There are 3 nested groupings, the coarsest first. Each group lies inside one group of the grouping before and may be the whole of it. The rows also spread widely along 6 directions, which tell nothing about the answers.
(in the rows, 128 means zero)
Some rows, each with its group in each grouping after it:
[127 126 138 141 112 114  99 119 151 166 155 140 132 122 137  98 137 131] | Z_769 Lifa Z_327
[141 111 182 127 101  90 141 167 143 133  92 180 118 160 112  79 107  99] | Z_633 Selo Z_513
[ 59  88 125 106 129 169 163 148 103 130 109 135 106 115 124 150 149 155] | Z_633 Tira Z_338
[128 168 135 135 114 136  67  93 173 170 222 116 126 123 167 111 125 177] | Z_769 Lifa Z_254
[199 123 201 118  92 146  77 142 104 110 177 125 101 115 165 160 124 177] | Z_314 tez Z_30
[ 92  98  30 155 130  82 162  97 114 170  56 101 141 115 115  90  97  54] | Z_769 tepin Z_455
[ 77 133 119  94 180 129 143 144 168  73 145 176  92 119 106 129 152 146] | Z_633 bik Z_194
[114 140 133 111 155 165 115 113 155  98 180 129 104  93 159 150 175 154] | Z_794 pobun Z_207
[ 80 101  60 136 120  90 148 131 131 192  87 122 152  89 111 101 173  62] | Z_769 tapiv Z_251
[ 52  97 154 106 146 135 162 160 119 123  92 212 101 103  73 125 158 129] | Z_633 bik Z_649
[116 127 149 104 127 115 117 139 157  96 131 153 116 146 123 123 119 141] | Z_633 Selo Z_661
[124 119 117 133 113 108 110 122 123 164 159 131 131  97 131 129 145 123] | Z_769 tapiv Z_879
[180  93 151 151 110  65 125 186 127 137  60 155 139 160 129  71 145  60] | Z_314 fozok Z_549
[120  89 163 105 126 116 140 166 114 115  94 172 107 115 108 122 156 121] | Z_633 valar Z_365
[125 126 152 146 111 104 112 122 161 184 152 155 123 131 125  70 132 116] | Z_769 Lifa Z_74
[106 129 118 157 128  94 141  89 131 134 108 143 109 131 132 107 123 107] | Z_769 Fisez Z_736
[132 148 185 174 135 120 133 112 178 120 155 172  83 179 121 101  75 187] | Z_314 fozok Z_908
[170 119 156 140 109 136 120 156 149 133 144 116 125 115 155 133 136 123] | Z_794 vomi Z_616
[ 80 105 136 156 167 120 149 114 177 163 132 145 118 128 106  98 165 159] | Z_314 fozok Z_874
[128 143 120 112 160 137 106  93 149  85 158 166  80 106 130 140 151 135] | Z_769 Fisez Z_886
[136 119 147 143 103 108 137 124 140 154 122 100 125 130 142 111 128 128] | Z_314 tez Z_30
[ 72 130  72 150 118 138 158  80 114 149 124 108 115 117 135 145 111 131] | Z_769 tapiv Z_251
[130 101 138 133 137 123 146 167 145 137 113 138 128  91 117 105 166 102] | Z_794 vomi Z_616
[ 56 143 106 159 146 144 152  67 133 173 140 146 100 130 117  95  97 156] | Z_769 Lifa Z_254
[ 78 120 156 121 151 139 155 125 155 107 129 173  98 149 113 112 113 164] | Z_633 Selo Z_513
[145 126 102 177 104 100 119 123 172 157 131  62 135 170 188 114 118 131] | Z_314 fozok Z_549
[126 129 149 127 122  77 125 182 203 150 145 166 129 147 114  79 160 109] | Z_633 bik Z_194
[ 70 113 129 100 160 130 158 123 147  91  98 167 102 131  97 108 128 138] | Z_633 Selo Z_661
[ 78 138 120 135 163 115 144  67 141 104 119 160  86 119 115 113 132 136] | Z_769 Fisez Z_736
[118 139 127 136 119 137 108 105 128 158 174 135 116 125 149 113 111 150] | Z_769 Lifa Z_254
[ 97 112 114 131 127 115 129 105 120 155 151 137 122 111 127 125 139 135] | Z_769 tapiv Z_879

New rows, each followed by its group in each grouping:
[132 106 155 144 111 125 155 153 114 161  98 134 121 111 142 124 141  97] | Z_794 pobun Z_207
[127 106 133 114 179 138 154 145 132  76  98 173 100  93  95 122 162 108] | Z_794 vomi Z_616
[116 133 127 131 107  99 137 134 161 139 127 120 111 148 154 113 126 136] | Z_633 valar Z_365
[ 66 142  94 123 153 135 162 107 164  91 152 123  92 149 140 157 103 164] | Z_633 bik Z_194
[144 137 183 137 127 145 143 131 131 123 126 156 101 136 137 135 119 138] | Z_794 pobun Z_207
[111 165  98 114 152 113 117 116 192  78 179 127  95 151 153 139 125 156] | Z_633 bik Z_194
[ 72 152 105 124 170 119 138 137 201 129 151 135 117 149 112  89 152 151] | Z_633 Tira Z_338
[ 42 138 114 130 173 107 141 130 206 142 142 160 113 120  95 105 168 145] | Z_633 bik Z_649
[ 96 168 147 143 157 156 110  66 160 145 202 154  98 128 141 116 103 200] | Z_769 Lifa Z_254
[122 128 147 179 116 117 116 134 188 181 161  99 131 155 170 100 133 167] | Z_314 fozok Z_549
[122 151  69 127 147 121 105  84 131 122 139 115 113 125 148 110 115 118] | Z_769 Lifa Z_254
[ 68  72  85 130 137 175 191 122 104 117  87  84 125  76 140 172 148 113] | Z_794 vomi Z_616
[ 94 131 115 112 154 108 152 143 159  91 125 166  92 141 109 118 130 119] | Z_633 bik Z_194
[111 113 136 167  98 127 140 101  94 181 113 142 120 123 117 117  85 130] | Z_769 tepin Z_455
[150 126 167 118 102 129  74 141 141 186 188 156 135 102 142  98 155 141] | Z_769 Lifa Z_254
[ 80 111 114  98 170 133 131  86 113  85 120 161  90  79 115 134 179 138] | Z_769 Fisez Z_736
[142 108 204 159 125 120 130 151 137 146 123 183 104 156 130  97 124 152] | Z_314 fozok Z_549
[ 93 173 118 145 145 165 106  55 145 133 207 127  92 140 156 132  86 195] | Z_769 Lifa Z_254
[112 150 157 129 147 162 117  71 102  84 187 193  70 133 125 172  76 201] | Z_769 tapiv Z_879
[ 97 138 110 143 125 114 124 105 148 188 141 134 131 114 128  72 142 120] | Z_769 Lifa Z_254
[116  98 170 121 120 126 123 133  88 146 140 201 117 104 106 121 145 137] | Z_769 tapiv Z_879
[110 118  86  98 151 124 106 118 123 142 138 131 125  87 142 105 159 116] | Z_769 Lifa Z_254
[104  94  61 105 100 107 159 156 120 119 104  76 134 115 177 164 138  85] | Z_633 bik Z_194
[128  75 169 121 155 110 135 179 110 126  83 191 117 119 104  90 186 106] | Z_314 fozok Z_549
[155 159 150 150 128  77  99 110 160 136 160 188 108 155 118  97 104 126] | Z_769 tapiv Z_879
[126 148 142 140 124 122 102 110 149 165 167 153 118 126 136  91 113 140] | Z_769 Lifa Z_254
[105 130 112 143 136 153 129  77 100 130 135 133 104 116 131 145  85 152] | Z_769 tepin Z_455
[ 95 133 123 128 128 125 141 151 156 143 132 133 121 161 133 122 131 145] | Z_633 Tira Z_338
[167 121 121 132 118 132 116 139 152 110 145  94 131 107 166 139 148 111] | Z_794 vomi Z_616
[149 109 179 137 114 121 130 133 126 149 124 128 113 125 128 116 126 139] | Z_314 tez Z_30
[ 93 115 133 162  81 145 134 100 115 209 150 104 127 122 165 121  96 150] | Z_769 Lifa Z_254
[125 171 161 142 138 158  98  75 133 107 189 178  82 144 120 152  87 197] | Z_769 tapiv Z_251
[140 135 159 105 119 134 135 151 124  84 145 159  92 151 139 154  97 142] | Z_633 bik Z_194
[128 183 127 144 118 160  98  58 123 112 203 118  80 151 176 152  54 199] | Z_769 Lifa Z_254
[100 147  99 119 152 149  95  76 153 119 210 114 107 105 155 157 135 184] | Z_769 tapiv Z_879
[131 127  67  92 120 102 113 140 133  76 122 108 116 121 162 168 140 100] | Z_633 bik Z_649
[141 138 143 140 108  94 108 123 139 159 164 158 122 136 131 104 119 131] | Z_769 tapiv Z_879
[ 94  93 140 170 147  90 173 129 152 156  74 171 108 148  81  81 126 110] | Z_314 fozok Z_874
[152 113 136 109 120  99 118 143 124  94 109 139 108 138 148 136 131 123] | Z_633 valar Z_365
[157 138 146 132 124 126 130 122 144 101 133 123 109 133 159 138 123 115] | Z_794 pobun Z_207
[ 94  90 140 157 133 121 143 128 162 174 130 129 121 116 125 104 160 148] | Z_314 fozok Z_874
